The rows come from 4 hidden closed curves, with some noise, and rows from the same curve form a group. Each curve winds through 8 dimensions. The rows are also pushed far along 4 directions, which tell nothing about the answers.
In the rows, 128 means zero.
Some rows, each with its group after it:
[176 151 165  91 155 114  75 156 124  86 157 141 103 131 166 128 167 133
 157  99 132 140] -> Q_117
[119 180 180 108 142 140 119 100 133 142 105 122 131 100 103 133 138 111
 173 165 170 124] -> Q_669
[ 70  94 141 211  98 150 170  84 161 164 101 115 112 107 118 167  57 105
 170 104 146 127] -> Q_431
[139 166 193  82 175 155 107 137 107 167 100 119 134 102 144 152 144 111
 172 176 165 127] -> Q_669
[200 109 147  79 156 159 136 150 107 127 138 143 153 137 169 136 112 140
 130 133 125 141] -> Q_92
[183 126 103 100 116 200 152 137 120 203 157 104 183 139 149  91 154 115
  68 179 160 111] -> Q_117
[111 131  66 135 145  95 113 100 111 151 106 124 115 123 106 126 116 145
 109 134 112 122] -> Q_431
[126 127 162 115 124 140 112 118 129  84 114 143 123 126 131 103 112 120
 154  97 148 135] -> Q_669
[159 145  94 101 135 167 129 145 111 172 119 107 166 133 143  96 143 113
  95 186 193 100] -> Q_669
[131  82 112 176 110  84 119 119 136  98  89 144  83 125 162 139  85 142
 147  47  90 113] -> Q_117
[161 209 137  62 116 123 138 143  99 137 140 120 167 117 109  90 165 134
  86 212 135 126] -> Q_669
[183 133 118  84 131 130  99 117 134  75 163 106 119 141 136  73 123 122
 118  86 111 136] -> Q_92
[ 92 171 135 174 120  58 121  91 160  91 124 112  39  90  89 165  85 154
 197 119 135 150] -> Q_92
[139  97 134 140 123 165 128 123 135 119 160 117 112 140 140 111 110 127
 122  82 116 144] -> Q_117
[168 155 160 106 103 173 133 113 121 159 115 136 167 105 143 104 105 109
 133 148 174 113] -> Q_117
[125 104 144 147 142 132  90 138 117  99 118 141  84 133 155 133 114 136
 152  66 127 135] -> Q_669
[121  83  72 129  67 154 167 135 111 167 144 147 190 142 156  99 104 117
  67 137 122 126] -> Q_117
[156 158 104  87 153  94 106 148 118 100 148 101 102 132 116  87 152 168
  83 136  89 140] -> Q_117
[141  80 188 146 105 200 173 130 131 142 137 103 119 136 165 130  97 100
 146 103 128 135] -> Q_669
[144  78 144 107 134 136 119 123 132 123  96 122 120 125 173 125 100 104
 169  87 125 116] -> Q_431
[190  84 159 102 156 175  88 146 103  93 127 131  96 149 184 103 124 130
 142  59 131 132] -> Q_669
[ 98 142  91 126 132  57 115 124 106 104 129 139  88 114 108 146  96 168
 127 128  83 157] -> Q_92
[114 122 101 126 128  67 116 126 116  76 132 160 120 148 125 128 148 140
 123  99  81 136] -> Q_431
[102  98  85 112 120 136 138 127 102 121 125 157 171 151 116 106 122 131
  85 132 114 138] -> Q_117
[ 43 148 139 181 117 131 125 145 144 141 116 136 121 107 104 147 111 136
 134 147 180 139] -> Q_117
[181 131 117 108 135 161 139 123 111 155 126 142 163 117 145 128  88 135
 121 150 155 129] -> Q_92
[109 188  79 111 125  43  82 134 105  79 117 159 119 126  95 103 157 160
 100 143 120 125] -> Q_669
[135  74 181 139 136 189 127 145 129 103 104 121  95 138 169 115  96 122
 158  75 159 134] -> Q_117
[175 177 193  74 148 159  81 146 115 154 101 119 126  88 171 114 130 111
 174 153 201 114] -> Q_431
[125  87 137 148 135 169 130 139 110 154 111  99  94 130 172 150  90 102
 161 114 155 121] -> Q_669
[119 101  49 120 127  45 133 118 120  59 137 162 139 174 111 112 162 143
  89  98  51 131] -> Q_431
[181 162 140 127 141 146 133 109 142 128 119 115 131 122 133 114 125 119
 140 137 168 112] -> Q_431
[174  71 125 161 115 172 175 110 148 125 111 119 136 155 168 117 102 101
 140  93 151 104] -> Q_431
[118 184 143  99 130 113 114 148 115 161 151 123 155 103 120 143 146 125
 113 177 117 136] -> Q_92
[123 209 118 136 159  67  87 144 152 110 130 154 154 103  87 142 150 160
 108 149 133 125] -> Q_117
[ 50 116 110 205 133 147 134 127 139 184 114 159 157 120 100 184 114 130
 119 134 152 126] -> Q_117
[187 220 168 104 163 119  65 112 127 145 136 105  81  88 120 127 161 143
 159 145 157 118] -> Q_117
[ 84 112  80 186 108 110 171  81 161 140 118 119 142 127  88 139  84 121
 118 123 113 125] -> Q_431
[113 174  90  80 134  77 130 116 118  88 155 104 131 132  68  86 139 149
  82 163  74 152] -> Q_669
[ 97 126  73 154 131  70  91 139 126  90 125 136  86 133 129 113 118 162
 108  90 114 137] -> Q_431
[189  75 129  83 113 203 181 127 101 189 131 102 172 149 176 109 130  90
 109 156 124 108] -> Q_92
[138 162 155 116 155 102  64 121 103 117 149 116  42 112 136 141 155 147
 171 102 111 147] -> Q_117
[105 108 133 169  84  77 124  93 141  85 109 137  70 115 137 134  81 126
 175  60 103 130] -> Q_117
[168 146  90  87 163 106  65 136 129  94 163 126 131 149 124  99 175 131
 108 107 118 124] -> Q_92
[133  46 145 186 102 192 153 100 138 136 121 116  82 151 172 128 103  97
 169  59 152 117] -> Q_431
[184 104  55 109 130  78 126 148 132  95 137 126 137 155 162 101 135 143
  88 107  93 112] -> Q_92
[100 144  43 166 113  86 127 112 136 173 132 122 139 122 100 141 131 133
  92 157 126 109] -> Q_92
[152 178 129 119 145 168 112 133 120 146 139 132 164 114 123 101 104 141
  94 150 175 138] -> Q_431
[ 75 184 122 174 100  86 131 114 142 123 125 104  93 100  92 150  97 119
 156 154 154 128] -> Q_669
[ 76 175 107 150 107 102 155 148 161 146 127 134 191 111  99 134 132 121
  97 193 170 120] -> Q_669
[113 167 102 118 114 161 128 150 113 198 151 149 227 109 120 127 112 124
  64 190 157 132] -> Q_92
[162 117 118 123 164 109  93 112 128 101 127 128  71 135 133 145 138 140
 176 103 137 126] -> Q_92
[ 43  98 162 186  82 133 176 154 129 153 100 140 135 112 155 177  77 102
 156 140 148 132] -> Q_669
[192 150 118  74 136 113  87 140  92  74 123 150 123 145 146  81 155 138
 113 114 131 116] -> Q_669
[164  87 150 147 120 195 118 130 116 189 114 107 102 123 194 137 110  99
 159 107 177 104] -> Q_92
[185  96  92 110 160 147 126 128 124 133 132 128 121 149 146 131 139 138
 132 131 147 119] -> Q_92
[106 114  24 180 136  53 132 114 157  97 140 135 126 156  94 127 132 159
  77  98  81 121] -> Q_431
[206  73 107 106 134 204 180 102 136 146 130 103 181 162 151  85 107 101
  98 119 133 110] -> Q_431
[133  94  66 167 108 142 157 113 136 191 125 116 151 137 139 139 119 111
 103 138 133 100] -> Q_92
[170 118 124 100 115 169 179 152 115 172 134 123 188 147 164 110 163 109
  86 183 146 109] -> Q_431

New rows, each followed by its group:
[182 176 103  86 150 109  76 136 105 124 118 141 140 115 131  91 135 159
  91 132 131 119] -> Q_117
[ 95 148 124 138 110 135 171 120 133 189 122 103 157 104 110 139 108 122
 109 185 131 126] -> Q_431
[174  83 172 132 117 194 163 139  81 138 110 136 107 148 200 119 114 116
 138 110 151 126] -> Q_431
[117  64 129 184  96 163 190 100 152 144 121 109  92 125 145 155  59 119
 170 108 148 134] -> Q_92
[100 161 191 155  79 150 154 134 121 153 105 113 109  92 145 147  92  95
 177 163 186 122] -> Q_669
[140 158 185 120 133 152 110 139 105 147 118 154 135 113 158 148 146 112
 161 144 169 123] -> Q_431
[149 185 132 107 151  91  97 126 102 124 125 133  90  91 122 145  98 169
 147 148 129 150] -> Q_92
[ 94 117  81 147  94  80 150  99 165 105 134 120 135 141 100 113 143 111
 125 125 113 117] -> Q_431
[ 93 119 119 165 130 100  87 138 123 110 112 129  63 114 150 136  95 149
 147  76 132 139] -> Q_431
[106 180 156 165 141 117  79 118 138 138 120 128  73  98 106 141 146 149
 152 118 160 128] -> Q_669
[116 100  86 181 143  80 122 107 166  91 132 124  96 139 118 144 107 143
 132  64  86 128] -> Q_431
[ 92 178 157 117 130 107 115 123 117 117 121  99  90  98 106 129 103 127
 159 156 141 147] -> Q_669
[156 181 103  75 166 106  73 131  94 136 162 121 112 128 111 109 180 157
  95 154 108 140] -> Q_117
[102 163 198 163 129 187 131 141 103 220 118 116 109  82 152 176 107 125
 152 169 176 135] -> Q_431
[ 88 165 107 175 122 134 127 124 136 151 129 142 155 107 103 132  85 142
 101 143 166 139] -> Q_431
[110  91 120 124 129 118 129 115 141 144  96 129 145 119 143 141  99 105
 155 110 119 116] -> Q_431
[208  69 106  74 114 180 191 128 103 168 128 118 196 158 178 105 125  96
  94 150 101 105] -> Q_92
[160 128 110 124 176 123  96 115 125 116 124 135 123 142 109 127 145 148
 115 100 104 120] -> Q_117
[ 98 175 136 134 139  78  57 135 122 104 115 151  80  99 129 149 130 138
 178 121 170 131] -> Q_92
[208 107 138  43 170 118 113  99 125  43 123 105 101 163 133  68 156 125
 150  85  86 129] -> Q_669
[171  81 165 133 151 175 119 144 141 163 103 103 108 119 201 144 102 108
 168  90 150 108] -> Q_431
[151 167 193 120 133 198  72 144  97 178 111 136 109  88 172 127 117 121
 167 137 225 123] -> Q_117
[120  65  93 178 100 114 151 111 145 131 136 107  79 145 149 131 117 126
 132  79  95 120] -> Q_117
[124 175  96 105 116  82 108 161 135 101 177 141 158 126 118 100 144 153
  74 144 109 151] -> Q_117
[ 75 161 119 155 106  67 102 107 124  92 132 114  41 111 102 118 126 147
 150 110 118 147] -> Q_431
[100 161 102 125 137  84 107 107 132  84 132 146 139 129  81 124 122 134
 128 124 115 139] -> Q_669
[119 118 101 125 128 108  97 139 121 108 118 152 122 134 144 129 129 127
 144 117 154 122] -> Q_92
[103 108 122 145 105  65 133 135 137  84 130 122  75 139 144 130 144 132
 144  96  86 133] -> Q_431
[116 176 111 120 128 112  87 124 120 127 130 147 130 116 112 115 148 132
 130 150 175 125] -> Q_117
[159 135  74 132 129  86 119 148 137 126 129 135 143 131 151 128 131 137
 104 131 129 109] -> Q_92
[113  61 125 201 114 133 163 131 170 120 110 149 145 145 150 159  97 116
 137  71 119 113] -> Q_117
[ 74 114 129 181 141 138 151 127 170 164 118 121 155 121 118 177 113 106
 149 141 157 121] -> Q_669
[ 90 186 173 151 126 106  90 112 167 124 131 127 115  83 103 151 112 118
 180 120 160 136] -> Q_431
[182 114 121  64 154 202 133 159 114 122 137 123 191 158 140  59 144 130
  67 151 162 128] -> Q_117
[162 167 194 132 145 140 106 129  81 123 109 135  56 113 164 141 127 141
 175 120 155 137] -> Q_431
[198 117 139 107 154 139  76 153 110  83 131 120  67 144 190  89 137 145
 137  69 146 126] -> Q_431
[ 78 196 180 158 123 100 119 147 159 139 106 125 121  82 120 163 127 122
 173 169 190 126] -> Q_669
[141 173 209 131 131 157 111 153 126 164  99 137 102  79 170 173 108 120
 210 172 234 123] -> Q_92
[112 180  74 128 157  61 106  99  96 116 127 149 117 126  75 135 140 167
  97 145  84 141] -> Q_431
[128  76  36 127 123  65 115 109 131  49 135 145 108 177 120  87 141 141
 104  69  81 128] -> Q_117
[144 162 112 121  98  97 122 152 141 122 157 138 156 116 144 111 133 136
  97 139 128 131] -> Q_117
[192  88 164  87 138 149 126 118  81 107 117  83  42 144 177 112 124 117
 169  90  91 127] -> Q_669
[ 93  11 164 151  99 165 168 131 112 120 107 146 103 150 185 167  83  94
 188  71 107 141] -> Q_92
[137 110 183 102 135 138  90 130 105  71 126 132  64 130 160 112 115 130
 179  71 126 155] -> Q_117
[ 94 167 101 124 158  60 112 112 162  87 119 121 127 123  82 133 133 127
 146 142 129 129] -> Q_669
[102  95  37 169 110  75 135  92 143  67 145 134 102 170  94  96 130 142
  96  75  87 131] -> Q_431
[ 67 116  95 151  99 130 155 127 143 190  94 143 195 110 125 145 101 104
 117 169 164 108] -> Q_431
[178 200 127  71 146 105 105 158 114 146 135 159 203 112 132 122 169 140
  89 186 135 117] -> Q_117
[130  84 113 132 142 112 134 131 125  92 131 161 125 141 140 156  92 146
 145  94 102 152] -> Q_92
[151  58 100  81 118 177 155 137 101 106 141 139 172 176 154  74 125 117
  84 109 112 138] -> Q_117
[ 79  58 114 162 121 135 130 104 116 137 105 150 119 135 140 152  88 115
 149  74 102 136] -> Q_431
[115 144  97 133 122 149 101 139 115 180 126 134 153 117 135 127 134 118
 113 162 181 113] -> Q_92
[107  95  84 192 118  78 158  80 165  90 114 118  93 142 107 138  91 130
 144  76  94 122] -> Q_431
[122 159  86  92 141  69  90 162 137  76 156 147 151 137 115 107 165 143
 100 140 124 136] -> Q_92
[168  99 126  93 108 121 164 136 106  97 132 117 124 157 150  95 144 127
 104 120  75 126] -> Q_669
[137 128  47 145 131 102 122 144 129 117 140 139 143 154 130  98 146 151
  64 128 133 118] -> Q_431
[175 144 179 115 142 154  93 128 139  97 160 111  87 122 148 111 127 127
 158  83 139 143] -> Q_117
[181 134 179  72 158 129  89 139  83 100 128 120  59 112 171 126 106 149
 174 104 114 154] -> Q_92
[131 177 136 124 137 109 105 124 101 139 137 102  63 112 123 121 151 153
 128 145 125 138] -> Q_431
[144 170 109  74 120  80  95 142 127  77 146 121 136 131 126  81 149 125
 114 136 125 129] -> Q_92
[182 184 175  48 165 138  70 134 117 142 111 116 139  92 149 108 136 118
 160 153 166 118] -> Q_431
[119 169 141 146 102 164 138 113 114 182 119 155 176 112 104 140 138 112
 117 175 172 110] -> Q_669
[172 121 110 111 113 128 121 128 110 153 112 157 157 129 168 123 139 116
 125 130 139 102] -> Q_117
[186 171 114  88 149 121 104 130 146  93 169 125 159 139 111  88 157 140
  92 127 121 132] -> Q_117
[143 122  40 137 137  85 115 141 126  94 143 136 129 162 130  90 149 160
  65 110 113 122] -> Q_431
[120  61 146 157 146 145 105 145 129  96 140 142  84 153 172 148 127 127
 160  50 115 145] -> Q_117
